There are 3 ways to turn a row about zero (a turn may also mirror it). The second row of each pair is the first, turned, with some noise. The first 30 pairs use one turn. New pairs use 3 turns, one after the other, and a turn may come again.
Known pairs, each followed by its turns in order:
[ -4  15   6  18  -1  -2   0 -16  -2]
[ -6 -10 -18  -8   1 -12   1  10 -12] => Z_286

[ -5 -18  -9   2  23 -32   5   7 -20]
[ -9  14  -3 -26  16  10   2  -1  35] => Z_286

[ 14  19  -6 -10  14  14 -11   2  -2]
[ -5  21   0  12 -16 -14  10  -3  -5] => Z_286

[-29 -16  23  11  21  13  -3  28 -25]
[ 26  15  -5 -19 -25 -20  -6 -25  26] => Z_614

[ 14   5  -1   3  -7  29 -12   0 -33]
[ -9  15  -3  31  20 -12  18   6 -12] => Z_286

[  1  -8  34   0   0  -6   0   5 -11]
[ -8 -17  11  -7 -20  22  -5   3   1] => Z_662

[ 7 -9  4 12 -1 17  3 11 10]
[  9  -9   7   9  -6  -4 -11 -17  -7] => Z_614

[-12 -10  -3  -7  14 -10   9  -3 -12]
[  0   4 -11 -24   0  -2  -5   5   6] => Z_614

[-20  -3  21 -18  -1  20  16   1   2]
[-7 20 16  7 -8 28  6 -3 14] => Z_662

[ 37 -16 -11  20  22  19  14 -19 -31]
[  1  -4 -36 -11   2 -28  -9 -15 -45] => Z_614

[ 14 -31  -4  -7  29 -12  15  -8 -17]
[ -8 -20  -9  -8  14  18   7 -36 -11] => Z_662

[-12 -11  -1  -8   8 -19  -7 -10  -6]
[ -2 -18  18   9  10   0   5 -11  -5] => Z_662

[ -1  32 -14  -7  -7  22  -7   6 -13]
[ 27  11  -4  16  -5   5  23  15 -12] => Z_614

[ 21  -4 -11   1 -22   3 -16   1  16]
[  3   0 -21  12   0  -9   8  25 -16] => Z_662

[ -9   6  -2  -2 -26  13 -19   7 -23]
[-22   9   8  14   0  -7 -23  19  -8] => Z_662

[-24   0  16  -7  17   0  37  -1  -7]
[ -8  13  22 -15  -8  16  10 -28  19] => Z_662

[  5   4 -16   2   5  -4 -14   9  -4]
[  8  10   0   3   0 -15   6  -3  13] => Z_286

[ -4 -21   7  -1   0  -5 -11   8 -16]
[ -6   0 -13 -10  -9   0   5 -19  15] => Z_614

[-14   4   2   6 -17  -1   0   5  -4]
[  9 -17  -9   3  10   1   4  -9  -1] => Z_286

[ 20 -21 -27   9  13   4   3  22   3]
[ -8   8  27   7   5 -16  -9   0  31] => Z_286

[ -2  -1   0  17  24  11 -17  15   2]
[ 23  -1  -5   3  -6   4 -28 -11  -3] => Z_662

[  3  14 -25  -1   1 -25 -19 -11   6]
[-30   5   4  -1 -10  12  16  24  -9] => Z_614

[ 11 -24  16 -10  10 -20 -17  11 -16]
[-20 -14 -17 -14  -8 -15  13 -16  24] => Z_614

[  8  -6  17  10   8 -33  21  14 -13]
[-14  -9 -20  -4  -8 -22 -25  10  22] => Z_614

[ -2 -17  -9   0   1  15  -9   0 -21]
[ 0  9 12  9 22  0 16  7  2] => Z_286

[  3 -14 -13  -7 -35  11   9  -8 -12]
[-34  13 -12  15   2  -6  13   8  -6] => Z_662

[  1  -6  13 -13 -24 -15  -2  12  -4]
[ -6 -11 -11  12   5  12   3  -3  28] => Z_614

[-6 10  4  5 -5  7 -4  6  3]
[ 5  7  3  1 -8 -2 -8  9  5] => Z_662

[ 10   8 -16 -15 -32  -5  -8  -9  26]
[ 32   0   4   5  -7  -9 -26 -15 -18] => Z_286

[ -1  -6  10   0 -38  24 -17  -2 -11]
[ 19 -10  -2  33  21   4   6   7 -21] => Z_286

New pairs. What belongs after each?
[ 22 -20  18 -26   1  13  31 -13 -15]
[-20  40  -5  29 -11   5  -5   7 -12] => Z_662 Z_614 Z_286

[ -7   2   3  -7  -2 -15  23   2  20]
[ -7 -12   1   5  -9   9  28   3  14] => Z_614 Z_614 Z_662

[  7 -17   1  18  33  16 -25 -15  10]
[ 11   3  26  17 -22  29  14 -15   9] => Z_614 Z_662 Z_662

[  8  28   2   1 -14  -6  14 -17 -16]
[-15  -5  -8 -25 -10  19   1  10  18] => Z_662 Z_662 Z_662

[-13  -9  18   4  -4  24 -22  -9   3]
[  3 -27  11 -16 -10  -6  14  18   7] => Z_286 Z_286 Z_286

[-11   1  -8 -15  11  -4  12  12  -1]
[  2  -4  16   3 -19   9   5   1  -2] => Z_662 Z_662 Z_286

[  3  -8  -4  -5   8   4  -2 -15  14]
[  7  13 -10   2  14   7   8   4   5] => Z_662 Z_614 Z_286

[ 24   2  -5   4  -1  24 -25   5  -4]
[  7  -6  10  10 -20 -28  -6  17 -11] => Z_286 Z_614 Z_662

[  0   7 -16  28 -14 -14  15   2  -3]
[ 10  10   0 -15   9  18  11  27  -6] => Z_286 Z_286 Z_662

[ -9  -1  12  32  -9  -5  20 -11 -16]
[-17 -28 -20   9   7   4   3 -21  -5] => Z_614 Z_614 Z_286

[-25 -30   9 -18 -21 -15  -6   0  -7]
[  5  -7  18  14  -9 -25 -15  18 -31] => Z_614 Z_662 Z_614

[ 12 -15   7   7  24  -3   0 -18  15]
[-8 -8  3  2 -3 25  6 28 -3] => Z_614 Z_662 Z_286

[ -6  11   5  10   8   2 -11 -22  -3]
[  4   0  -4   3 -13   7   5  19 -17] => Z_662 Z_286 Z_662

[-16  -5  15  -9  10 -15   0  16 -24]
[-12  22 -19 -13  -7   7 -19 -11  -1] => Z_662 Z_286 Z_662

[ -6   3 -13  -6  15 -25  15 -16   8]
[ 13   6   4 -17 -12  22 -16 -13   8] => Z_286 Z_662 Z_662

[ 15   3  17   6 -14 -11  13 -26 -23]
[  1  23 -10  22  16 -19 -24   3  -9] => Z_662 Z_662 Z_614

[ 21 -23  25   6  -6  -6 -14  13 -10]
[  2  42  -2   5 -20   6   0  -3  -2] => Z_662 Z_662 Z_614

[ 18 -13  11 -10  35   2   1 -13  -8]
[ -9 -12  10 -12  32  -6 -18   7 -17] => Z_286 Z_286 Z_286

[-19  -4 -13  20  -8   7  -5   5 -12]
[ 21   9  14  -9  -6 -13  -6  -1 -16] => Z_614 Z_662 Z_662

[  1   2  -6 -16  16  12  24 -15   1]
[-16   6   1  -2 -29 -16 -11  -9  -4] => Z_286 Z_614 Z_286

[  7 -14  13   8   1   9  -9  -7 -16]
[ -6   2  15  -3   7  13 -21  -2   5] => Z_286 Z_286 Z_614

[ 20 -13  -6 -10  14 -23  11  -2  13]
[ 4 13 -1 15 14 18 25 12  6] => Z_614 Z_614 Z_662

[  1   3  13  -5 -40  13 -18 -19  -6]
[ 23   7  10 -19 -24 -21 -24   1 -11] => Z_614 Z_662 Z_286

[  9  21 -23  -7 -15   7 -16  12  -5]
[ -9  14  18   7  14 -29   6  12   3] => Z_614 Z_662 Z_662

[ -3 -13   7   8  33  15  22  -8  11]
[  8  29 -13 -17  13 -10 -11  20   4] => Z_614 Z_286 Z_662

[  1   9 -15  12  -7  11  11   7 -11]
[ -5  -8   0   1  24 -16  -3  -5  -1] => Z_614 Z_614 Z_286

[  6   0 -13 -23 -13  -7 -21  11   0]
[ -6 -13  12 -10 -13 -15 -18 -20  -3] => Z_286 Z_614 Z_662

[ -6 -22   2 -11   0  28  -5  23 -16]
[ -6 -10  18  22  17  28   4  -2 -16] => Z_286 Z_662 Z_614

[-11  11  -7 -15   3   0   0   0  37]
[ -9  26  12   3 -16  26   5  -2   6] => Z_662 Z_286 Z_614

[ 21  -7  10   2 -17 -11 -13 -12  -4]
[ 9  7  1 14  6  0 29  8  9] => Z_614 Z_614 Z_614

[  8 -12  21 -25  13  21  -3   3 -11]
[  8  10 -16   6  -1 -11 -34   0  18] => Z_662 Z_286 Z_614

[  5  18   8 -10   1 -17   0   7  -7]
[-16  -2  -3  16  10  -2  16  -5  -1] => Z_286 Z_614 Z_286

[-11  -7 -23  24  -8   4   4   3  -9]
[ 20   1  17  -2  -7 -14 -18  -3 -13] => Z_614 Z_662 Z_662

[-17  -5   6  -9 -25   0 -11 -25  20]
[-12  -7 -10  23  20  31   1   5  -3] => Z_662 Z_662 Z_614

